The same things were measured in two ways. Each way mixes the same 9 hidden numbers, adds some noise and spreads widely along 6 directions of its own, which tell nothing about the thing.
In the rows, zero is written as 128.
Some things both ways: the first way, then the second way.
[118 144 128 108 110 137 143 122 144 114 117 102 129  92 115 138 107  79
 107  86  72 142 133 113 123]
[136 156  73  78 136 115 125 145 110 110  97 157 147 157  76  89  81]

[120 120 140 136 147 162 100 148 162 120 112  54 144 162  92 160 107 107
 108 152 130 155 154  92 171]
[170 130  98 105  90 159 125 175  81 122 108 106 169 154  61 129 142]

[141 139 124 146 130 129 172 145 171  95  72 170  96 126 124 130 118  79
 154  75 156 133 112 119 101]
[ 94  90 149 136 135 165 129 102 160  93  93  74 127 177  59 153 131]

[111 114 110 131 154 169 139 127 147 138 119  84  89 151 125 121 152 154
 112 183 136 145 125 122 140]
[137 110  95 118 142 151 118  79 124  78 127 118  89 143  66  59  82]

[123 125 102 136 102 141 140 133 132 107 105 124 103 109 128 135  81  75
 111 106  91 100 113 101 159]
[163 102 127 110 108 215 102 118 121 119 139 110 122 150 136 100 129]

[121 145 134 134 133 146 121 119 154 152 119  88 138 152 115 149 102 111
 111 156 116 157 125 105 161]
[ 94 136 135 105 142  64 128 134 126  86  97 153 169 168  78 146 127]

[104  93 151 114 177  99 147 120 109  89 104 120 110 129 124 140 149 162
 141 137 155 143 176 112 156]
[137  94 100 127 130 163 110 138 139 127 150 171 161 190 124 104 103]

[147 103 126 127 191 144 155 169 177 107  94 103 139 132  78 116 184 109
 107 154 182 164 155  97 155]
[126 133 157  73  82 140 157 163 114 123 115 110 171 194 129 170 124]

[103 123 187 120 125 122 159 111 157 121  80 107 121 141 109 195  61 117
 155 112  80 141 201  95 155]
[162 112 121  96  55 191 143 177  93 108 129 118 193 214 100 120 123]

[100  77 146 113 190  89 184 132 105  64  87 148  69  98 138 120 143 115
 149 119 139 123 178 101 150]
[157  99 165 111  63 134 132 182  86 121 144 134 171 142 155 158 168]

[120  85  95 107 120  66 199 144 140 125 103 119 103  62 126 103  90 160
 123 131 116 103 161  75 206]
[124 152 161  83 179  84 108  71 172 109 116 144 130 167 127 141 130]

[112 122 126 127 140 107 185 159 128 111 120 127  68  99 141 116 110  92
 136  99 124 131 130 103 138]
[123  95  79 144 120 150 124 131 112 129 136 111 157 148  89 110 104]

[148 185  75 134  91 154  88  69 160 151 114 147 190 125 140 104 129 112
  97 126 103 139  47 167  97]
[147 123 132  85 157  95  95 109 137 113  66 161 109  66  81 113 120]

[142 104 105 133 153 172 137 133 153 109  85 151 130 116  97 135 150 103
  87 164 139 106 121 120 188]
[ 63  98 124 161 147  83 136 167 133 119 171 165 120 132 178 134 134]

[110 123 115 125 143  90 200 162  92 123 143 130  60  82 131 105 132 127
 122 129 138 133 135  91 160]
[163 114 190 114  62 165 137 186 100 143 124  96 168 121 168 180 202]

[125 137 121 129 132 140 121  83 185 161  93 101 141 163 124 142 121 147
 127 181 126 157 124 121 137]
[165 120 145  97 109 164 124 111 111 109  98 107  96  86 123  97 125]

[105 113 134 139 149 108 182 134 122 133 122 131 128 132 158 112  90 159
 159 131 130 139 166 120 152]
[128 125  89 179 140 147 121  89 120 160 178 130 149 129 130  88  95]

[110 116 127 132 165 177  37 128 159 128 152  40 112 186  93 149 157 103
  80 203 171 172  81 114 166]
[145 107 102 127 136 121 116 163 120 111 103 130 141 107 108 105 154]

[161 145  65 137 100 140 179 120 160 136  82 201 172  62 122  80 143 186
 102 149 138 113 100 164 138]
[140  94 183  95 121 105 131 123 177 135 105 146 114 135  96 164 130]

[127 124  79 155 118 154 147 122 168 129 115  87 147 127 121  99 103 128
 119 148 118 133 101 101 128]
[138 180 150  57 158 102 112  76  84 108 167 161 144 233 165 159  89]

[156 177  98 135  84 169 145 173 142 136 120 163 129  71  97 123 129 122
  79 125 125 129  90 165 148]
[103 103  83 143 128 125 128 151 109 127 108 141 141 138 107 128  97]

[134  88 131 125 153 151 105 165 161  38  70 143 133  92 108 119 116  55
 100  94 139 108 138 133 160]
[127 150 114 111 157  61 114 109 108  90  85 150 134  97  75 106 124]

[ 93 132 124 137 137 118 184 141 113 172 188  89 117  97 115  97 123 218
 108 196 149 188 138 109 154]
[127 208 221  97 139  42 172 132 163 145 125 173 166 165 175 166 151]

[141 107 122 126 152 128 119 155 160  66  70 144  98 121 123 125 129  37
 125  80 145 113 114 122 142]
[139  77  84 136 114 179 103 135  91 141 144 107 149 144 152 135 118]

[121 137 116 136 105 133 166 129 131 119 107 127 113  98 115 139  96 124
 121 124 100 122 131 107 144]
[ 82 144 107 147 211 120 124  62 181 113 115 150  52 122  77  72  66]

[110 108 151 135 158 129 109 152 147  88 126  76  94 130  99 138 107  75
 108 149 147 154 130  86 162]
[133 138 156 123 144 111 142 128 157 130  97 127 119 116  95 130 138]

[103 136 108 124  94 115 176 114 126 163 123 100  95 104 132 136  72 148
 121 154  79 119 137  96 171]
[150  97 110 117 111 153 111 131 113 103 115 121 131 123  67  98 125]

[120 133 111 136 148 153 161 163 113  78 122 156  93 112 135 107 163  91
 119  80 149 131  91 141  98]
[105 110 105 156 151 156 123 122 144 119 144 125 131 166 117 108 115]

Other things, the second way, with their names:
J493: [ 78 136 144 143 145 112 156 144 145  96  76 108  69  21 100  79 135]
J67: [134 134  93 135 144 117 115 145  96 128 123 136 138 112 107 114 130]
J833: [128 139 137 131 138 113 136 151 110 152 115 134  95  86 161 144 135]
J838: [108 142 133 130 132  93 126 109 105  94 103 132 136  95 102 104 122]
J320: [ 91 146 148 114 149 102 142 134 157 108 106 137 133 156  86 133 125]
J235: [149  98 129 164 119 149 137 202 161 158 113 113 131  47  80 103 188]
J94: [147 134 161 116 114 172 123 122 120 124 146 107 132 150 177 128 155]
J526: [120 140  57 176 138 138 122 127  63 128  96 130 122  73  17  82  81]
J198: [131 141 177 160 105 185 149 155 135 160 140 126 131 114 144 130 153]
J168: [135 119 158 138 110 176 142 186 153 152 147 158 144 150 160 124 150]
J587: [153 110 156 115 111 152 137 119 170 160 158 131 145 179 147 133 119]
J306: [177  68 136 102  72 245  99 164 113 145 138 104 146 154 144 141 150]
J485: [146 118  74 148 148 144 122  95 131 147 134 153 115 104 115  57  67]
J975: [121 152 190 127 142 104 130 135 148 146 142 136 135 150 175 180 177]
J89: [148 152  81 165 117 180 134 171  57 179 162 120 130  78 170  99 123]
J163: [152 109 119 149 136 144 126 170 139 177 142 142 116 123 120 144 141]
J225: [132 124 131  83 158 129  97  88 126 101 142 125 139 171 196 133 128]
J773: [142 124 103  99 130 151 112 123 124 130 116 197 152 139  95  82  63]
J536: [115 120  99 113 164  92 114 134 113 117 109 144 122 135 158 144 117]
J205: [123 134 140 145 143 121 139 128 123 158 156 148 104  97 170 122 118]
J402: [107 135 148 102 147  87 133 106 148 102 112 135 151 191 101 156 118]
J97: [130 113 164 113 132 100 120 154 107 101 123 136 110 139 145 172 170]
J367: [104 108 139 151 161 142 126 148 177 161 138 162 122 134 159 136 132]
J644: [129 139 166 101 130  81 131 104 121 109 132 109 169 176 170 172 156]
J653: [132 110 140 172 157 132 138 140 166 186 181 150  90 117 168 134 135]
J312: [108 101 146 178 113 148 164 172 179 185 132 132 122 126 119 146 130]
J160: [142 159 126 110 101  98 122 175   4 109 119 136 164  98 146 158 156]
J898: [106 122  98 136 124 153 115  97 103 143 134 135 156 134 153 112  80]
J726: [125  96  70 184 117 170 124 176  81 158 176 138 143 118 121 107 117]
J11: [124 172 152 110 142 106 144 114 127 115 127 145 162 170 123 125 118]
J716: [157 162 167 102 151 158 140  97 180 128 114 132  69 123 101  82 119]
J414: [121 113 104 134 143 212 105  84 143  96 105 106  98 115  82  54  95]
J188: [ 98 158 102 161 182  81 143 139 112 129 151 138 119 152 150 134 131]
J119: [167 184  95  97  97 237 104  92  40 126 154 123 153 157 179  63  82]

Some of these things the first way, each followed by its name:
[158 135 138 139 147 138 121 147 169  91  65 163 170 123 123 135 101  47
 125  87 131 128 139 135 151]  J898
[132 110 114 140 148 143 189 198 102  87 116 131 133  75 112 107 120 116
 110 101 125 119 169 103 172]  J119
[140 100 123  96 139 106 150 131 175  88  78 159 107  97 109 123 161 133
 125 101 159 128 133 138 139]  J536
[113 112 138 134 183 113 121 125 110  74 124 127 107 133 115 128 171  88
 124 114 175 155 115 110 126]  J367
[105  98 158 134 167 105 169  93 125  73  91 175 144 123 117 156 138 156
 157 100 159 144 160 127 115]  J168
[121 115 111 121 145  97 230 140 126 168 136 137  80  75  96 112 162 211
 107 196 155 146 147  94 182]  J493
[116  79  90 104 142  79 183 128 162 126 108 113  76 101 133  99 138 133
 124 131 145 122 125  86 166]  J225
[114 136 124 128 124 114 191 129 125 145 127 108 106 106 112 134 107 136
 125 133 106 142 144  88 153]  J320
[114 107 146 129 144 132 103 133 155 118 107  91 126 124 107 145  80 115
 105 169 123 141 149 114 187]  J485
[127 106  98 132 148 153 130 120 158 129 102 111 116 144 104 127 172 177
 106 184 168 133 118 128 160]  J97
[105  95 133 126 166 137 159 154 146  88 124 123  93 134 117 118 175 162
 135 122 184 160 127 131 110]  J188
[118  82 120 150 165 128 173 173 146  90 129 129 125  91 101  97 133 168
 116 147 184 152 143 110 157]  J11
[127 107 113 143 128 169 134 126 158  94  98 126 160 109  98 125 114 127
 103 139 118 124 130 126 146]  J716
[128 120 128 171 144 146 159 141 127 123 118 142 166 117  93 139 112 181
 122 171 170 142 147 116 174]  J198
[123 148 114 140 155 150 151 119 135 157 122 131 140 143 140 108 150 158
 126 159 142 160 118 143 127]  J838
[124 102 131 140 162 137 122 136 145  66  91 137 129 133 124 131 123  55
 129  85 148 129 128 114 131]  J975
[124  93 119 126 156 125 158 163 141  64  97 142 101  83 125  97 118  64
 114 104 134 119 134 110 146]  J587
